The same things were measured in two ways. Each way mixes the same 10 hidden numbers, adds some noise and spreads widely along 6 directions of its own, which tell nothing about the thing.
In the rows, 128 means zero.
Some things both ways: the first way, then the second way.
[176 152 130 155 117 171 168 101 131 158 110 141 116 120 156 100 137 102
 165 114 121 131 123 132 126]
[ 92 136 141  72 150  90 133 146 127  88 145 146  49 132 131 151 168 138
 118 117 148  84 180  73 105 104]

[ 76 146 136 108 105 161  43 141 126  98 146 148 115 132  66 130  94 124
 121 183 137 147 136 159 144]
[111 124 128 118 166 152 110 140 162  86 133 112 131 142 119 139 120 124
 171 116  64 120 128 150 157 129]

[144 122 133 160 161  98 143 113 141 140 116 167 133 108 190 107 160 106
 129  98 149 119 196 162 129]
[120 177 151  82 137  79 125 117  99 127 108 104 113  93 175  82 126 188
 111 156  95 124 128 131 124 176]

[100 131 120 156 107  98  99  71 190  65  92 204  71 117  93  83 133 121
 138  60 120 114 184 151 108]
[117 115 141 127 161 149  86 135 134  95 148 139 120 105 138  93  78 185
 130 134 103 118 113 192 169 147]

[117 144 158 125 148 177  83 151 112 174 104 124 106 106 120 134 165 128
 128 155 118 140 106 174 111]
[122 144 167 100 159  96 151 172 122 133 105 154  95 122 122  91 174 163
 117 129 137 134 136 127 181  75]

[108 172 145 105  49 206  72 110 182  80 139 113  90 173  27 105  95 166
 149 162 101 145 132 121 129]
[101  97 132 118 163 113 104 145 148  88 127 111 192  58 136 114  89 160
 137 109  92 149 110 196 168 173]

[127 166  90 132 124 145 103 122 155  93 114 121  89 164  98 107 137 165
 118 139 104 160 180 119 138]
[138 147 155 106 117 106 146 126 140 113 129 118 142  78 141 109 155 210
 141 105 156 153 136  61 128 157]

[122 189 147 139 143 141 172 178 138 115 126 182 133 140 140 150 156 135
 153 123 142 149 215 143 160]
[ 61  91 102  61 148  82 141 141 122  93 104  88 142 114 145 164 178 108
 109  95 103  99 138 129 101 136]

[ 65  87 156 129 132 120  90 106 124 133 118 165 114 111 126 151 117  94
 132 152 156 126 113 163 130]
[ 79 150 174  67 149  89 188 153 111 118 110 147  59 103 137  73 152 177
  88 125  67 105 166  53 140  97]

[100 106 126 150 121 105 152  91 156 121 139 138  98 134 120  97 147 120
 150 104 134  89 111 162 109]
[140 157 136 101 144 170 108 127  95 120 115 130  89 152 139  80  97 193
 119 142  87 125 125 169 115 113]

[152 155 171 134 117 126 184 124 149 142 130 155 151 125 186 112 145  91
 147  82 142 109 138 136 118]
[120 134 172  97 149 116 126 137 113 149 132 128  84 102 177  75 114 189
 117 154 118  96 137 174 174 157]

[116 180 104 135 188 156  99 152 105 120  97 130 124 136 153 136 183 153
 142 138 107 156 154 122 116]
[110 126 106 126 136  99 122 149 125  79 108 113 168  77 115 144 148 147
  92 140 113 164 103 145 134 163]

[147 228 128 115 165 181 150 213 175 103 113 163 129 165 157 105 147 156
 119 119 124 157 207 136 132]
[127  89 152 138 130 151 116 135 138 143 164 131 133  92 151 103 112 182
 141 120 149  95 115 193 181 151]

[146  76 131 153  88  89 131  38  94 107  83  76 121 100 131 121  90  86
 164  89 149  74 101 103 114]
[119 120 114  93 143 106 168 140 114  77 178 119 103 106 110 124 156 137
 134 133 105 101 132  76 108 148]

[157 134 116 169 177 113 131 132 115 147  98 168 111  85 160  88 155 112
 137 105 137 127 156 172 128]
[ 98  87 133  93 144 151 147 129 113 112 148 135  97  99 135  98 124 183
  91 117 103 114 111 126 136 133]

[129 126 174 118  93  60 161 139  94 178 144 115 146 126 108 174 169 134
 106 123 102 156 100 133 150]
[153 105 183  82 188 155  94 130 156 158 136 158  97 150 159  92 143 175
 192  89 195 137 110 167 201  75]

[175 133 130  96 129 160 123 106 160 164 138 130 151 163 137  73 148 143
 118 121 106 161 174 125 145]
[148 142 179  69 164  82 136 136 163  97  97 108 138 138 121 153 186 126
 212  67 123 139 134  92 133 107]

[224 122  88 118 170 158 122 109 112 175 105  79 128 115 164  24 124 117
 110  94 110 124 116 136 114]
[142  86 116 116 143 152 146 134 137  95 136 101 172 125  99 133 152 144
 170  93  94 146  86 134 140 118]

[ 97 138 150 137 110 114 128 125  85 139 114 132 132 124 133 194 145 107
 140 150 126 153 114 120 140]
[ 88 100 145  97 157 127 147 149 141 112 133 121 142  41 166 100 110 195
  85 115 122 150 144 140 164 184]

[ 97 168 148 125 140 140  99 185 107 112 146 134 101 121  76 140 104 162
 130 168 130 163 133 141 163]
[129 109 152 114 145 175 158 139 147 189 126 147 131 132 172  84 132 153
 172 142 106 142 110 126 213  99]

[ 81 164 158 160 111 137 133 145 172  68 110 138  34 131  75 140 100 166
 147 119 133 138 169 137 137]
[101 158 121 111 122 104 132 143 125 159 122 134 153 103 182  91 120 166
 146 151 138 139 164 112 148 114]

[148 150 152 157 179 102 171 128 116 171 153 149 142 107 208  94 187 115
 145  89 127 122 120 145 112]
[123 171 142  54 157  82 125 137 119  65  96 131  65 132 135 124 174 182
 137 138 105 134 174  45 105 124]

[176  79 164 143 102 140 176  66 135 181 105  68 115 116 177 107 109  91
 139 106 137 105  63 116 108]
[143 163 178  95 137 132 174 162 149 132 143 131 120 108 142  98 133 190
 169  86 151 131 192  82 131 108]

[124 140 187 144 112  92 172 147  95 152 107 123  93  93 162 178 112  87
 114  88 128 146  85 116 132]
[ 73  95 137 102 152 141 156 165 156 194 114 142 122 147 165  93 185 136
 129 119 147 114 140 123 222  50]

[107 145 118 125 117 158  80 103 126 112  98 148 120 138 134 149 128 105
 129 146 124 159 162 118 134]
[133 164 162 147 137 137 142 150 163 177  97 100 157 120 157 119 156 132
 134 147 114 145 113 171 202 144]

[158 177 168 158 106 122 161 109 153 161 176 104 107 126 187  99 176 117
 123  77  97 125 151 142 101]
[147 171 155  99 178 128  67 119 147 106 130 109 129  98 168  60  98 241
 134 133 147 154 140 166 167 190]

Other things, the second way, with their names:
Q_341: [ 88  87 120  94 169 116 133 161 154  89 143 124 125 143 111 128 174 136
 150  83 118  99 143 112 165  83]
Q_532: [111 110 100  86 160 159  84 145 106  91 137 151 102 135 149 127  70 150
 144 131 117 129 155 186  98 108]
Q_122: [136 147 162  90 153  99 124 119 132 119 119 116  94 122 146 119 165 158
 144 137 118 118 113 110 150 151]
Q_417: [114  99 114 101 138 140 114 153 141  95 124 119 138 126 142 183 120 108
 163 116 113 115 147 170 124 138]
Q_447: [110 163 157  99 124  69 163 163 132 124 144 143  81  93 156 127 171 156
 129 143 170 103 193  57 135 134]
Q_103: [144 142 188  78 167  75 129 122 103 141 141 140 114  66 165  51 102 194
 142 140 134 135 102 165 164 160]
Q_949: [153 147 176 124 135 148 181 169 162 174 116 131 125 100 181 110 146 150
 175 170 122 157 151 120 221 150]
Q_573: [ 88 104 152 113 148 112 169 165 147 142 123 113 146 101 121 123 176 122
 107  95 110 111 124 149 176 114]
Q_778: [ 62  91 123  17 194  37 100 104  89  70 114 130  86 102 147 132 145 113
 102 117  83 104  90 131  95 142]
Q_885: [ 86 107 152 112 180 146 115 154 142  83 167 138  97  66 123  96  80 183
  78 113 105 116 139 177 153 167]
Q_425: [178 154 152  98 118 164 187 142 126 127 122 115 126 146 123 116 158 169
 184 110  98 150 140  76 120 107]
Q_758: [118 132 117 136 127 167 127 153 149 143 127 120 157 162 131 118 124 136
 176 109 113 112 152 154 149  67]
Q_262: [128 156 123  88 196  99 115 153 126  82 133 110 152 108 111 105 121 133
 131 126  97 160 112 168 128 150]
Q_319: [147 109 141 126 171 183 101 142 152 132 169 130 112 156 131 108 117 151
 176 127 140 107 119 194 187 113]
Q_756: [107 138 125 126 164 130 104 134 142 152 126 115 147 145 137 124 134  99
 132 131 114 120  93 187 156 110]
Q_551: [160 138 135 128 126 154 132 153 138 104 109 109 143 139 124 158 136 135
 181 135  94 135 138 161 138 133]
Q_381: [ 98  87 125 101 148 146 160 151 146 108 103 111 176 104 132  99 153 183
 131  93  93 154 124 118 173 115]
Q_555: [134 144 125 121 135 107 106 126 130  86 172 117 138  82 160 100  88 185
 166 160 115 111 145 135 145 199]
Q_18: [181 123 150 116 157 189 108 106 148 109 133 103 160 129 123 102 105 180
 192 106  80 158  72 172 159 161]
Q_823: [115 114 128  83 149 125 165 142 141 119 112 109 118 145 119 149 219 133
 128  97 132 133 122  73 129  97]
Q_660: [107 126 119 128 169 162  93 112 163 141 146 101 139 143 157 110 124 134
 147 150  90 111  89 160 196 150]
Q_39: [116  75 158 100 154 163 154 132 121 164 149 123 119 110 143 112 127 126
 124 107 110 110  75 199 164 133]
Q_954: [168 108 165 118 138 201 147 142 143 134 135 123 123 156 119 115 126 164
 199  95 104 122 118 158 164  95]
Q_108: [152 158 171 107 175  87  90 122 136  92 156 159  76  99 137 108 112 159
 163 161 139 136 112 122 165 158]
Q_290: [ 97 123  98 129 142 145 148 158 165  76 114 118 142 147  89 197 164  66
 139 115  64 142 132  96 118 101]
Q_991: [112 110 125 102 156 127 117 143 150 108 127 132 103 157 133 167 161  99
 168 126 127 105 136 125 150 103]
Q_678: [148 167 158  71 127  95 140 129 115 134 115 119 110 112 173 112 145 180
 168 135 145 127 158 100 119 151]
Q_999: [128 160 178 123 148 154 125 148 153 177  90 107 145 124 165  81 121 177
 135 115 111 138 132 193 188 128]
Q_867: [ 94 139 141  79 143  61 154 165 117 102 109 133  94 128 135 139 176 114
 146 133 108 100 168  97 133  93]
Q_61: [ 95 108 126 108 132 159 190 171 183 105 128 101 161  98 140 146 152 144
 152 102  80 135 181  73 164 138]
Q_626: [171 137 182 114 145 110 130 149 157 102 119 138 118  92 135 155 142 148
 193 130 138 155 134 124 165 156]
Q_771: [103 120 101 104 142 124 133 147 147 120 140 129 130 166 122 153 188 108
 170 103 155 110 146  79 128  67]
Q_844: [114  96 132  83 157 133 110 119 116 101 115 126  87 160 120 139 166 138
 135 116 101  99  95 147 136 101]
Q_698: [121 138 153 125 126 171 158 137 128 186 140 122 143 116 171  63 104 172
 147 136  87 118 129 153 184 121]
Q_940: [ 98  84 155 133 135 161 131 133 137 177 158 137 121 115 147 114 137 136
 107  94 155  90  96 194 171 102]
Q_21: [136 144 161 118 143  72 108 146 131  85  99 130 147  65 135 125 120 174
 145 143 118 164 123 159 166 167]
Q_84: [112 149 158  57 133  31 173 155 103 117  79 129 110  99 149 142 195 125
 137 135 120 139 140  77 121 117]
Q_306: [113 129 138 109 141 143 160 143 122 147 135 142 132  91 151  88 116 168
 109 134 114 151 120 123 149 126]
Q_320: [141 122 154 121 130 177 155 121  94 147 174 142  97 100 126  61  99 197
  93 133  97 117  85 148 137 137]
Q_42: [148 131 147 120 149 147 131 155 120 157 142 143 106 140 149 112 121 122
 170 160 127 116 119 187 184 108]

Some of these things the first way, each followed by its name:
[171 116 157 162 131 119 119  94  71 162  90 132 138  60 155 120 118  84
 161 110 138 124  79 123 125]  Q_949
[156 163 154 107 124 183 167 133 142 126 129 105 128 149 126  89 123 140
 176 100 122 111 111 107 125]  Q_42
[215  96 136 126  78 158 149  98  78 199 123  72 191 113 126 110 103  98
 150 182 139 123  47 127 148]  Q_39
[214 137 113 119 115 175 181 112 132 172  93  99 148 156 189 102 111  95
 118 125 121 155 106  95 135]  Q_940
[174 126 116 157 143 127 143 122  99 155  69 184 133  81 136 108 140  93
 151 113 142 126 140 165 145]  Q_417
[160 162 141 140 127 141 149 131 114 137 122 142 137 121 138 111 128 121
 151 121 124 142 120 120 140]  Q_991
[ 70 146 148 115 103 139 127 104 190  94 130 173 105 178 128 148 139 123
 129 116 122 147 177 125 128]  Q_999
[116  94 172 101  95  90 130 109 114 149 132  84 167 143 115 161 142 140
 127 142 136 120 122 123 141]  Q_103
[135 101 154 190 141  87 170 114 101 168 100 159  87  61 112 115 160 114
 172  97 138  97  94 189 128]  Q_532
[129 145  93 145 191 184  84  96 131 106  94 158 100 129 150  78 122 138
 163 132 121 159 144 105 126]  Q_290
[106 107 125  91 152 127 131 149  87 144 149  58 162 158 131 142 126 143
 126 180 143 122  77 123 137]  Q_425
[207 169 150 101  86 241 125 140 133 185 148  68 100 128 123  54  84  95
 118 129 108 134  78 143 118]  Q_341
[144 159 158 116 123 144 132 165  98 157 138  98 133 119 148 133 129 106
 116 129 131 128 111 145 126]  Q_319
[159 124 145 128 104 183 111 117 127 155  93 139 111  98  99  95 106  96
 149 131 138 117 106 164 128]  Q_867
[112 123 120  86 194 146 129 181 105 145 115 121 122 140 187 134  96  93
  85 135 159 149 153 137 148]  Q_698
[151 143  99 120 131 108 147 109 140 122 127 167 140 144 122  76 149 121
 136  88 115 125 154 136 133]  Q_844
[131 138 152 163  78 120 131 122 115 111 108  83  77 107  81 148  92 136
 138 141 128 127  98 127 136]  Q_771
[176 113 166 162 169  53 189  88 135 155 105 131 117  88 238  85 149  94
 123  19 126 112  99 108  89]  Q_381
[169 113 131 150 112  90 186  86 138 138 108 140 131 121 145 102 145 111
 146  78 132 107 158 135 136]  Q_678
[173 169 150 153 150 171 174 129 130 143  93 124 117 121 197 119 139 109
 157  97 133 136 140 106 120]  Q_447
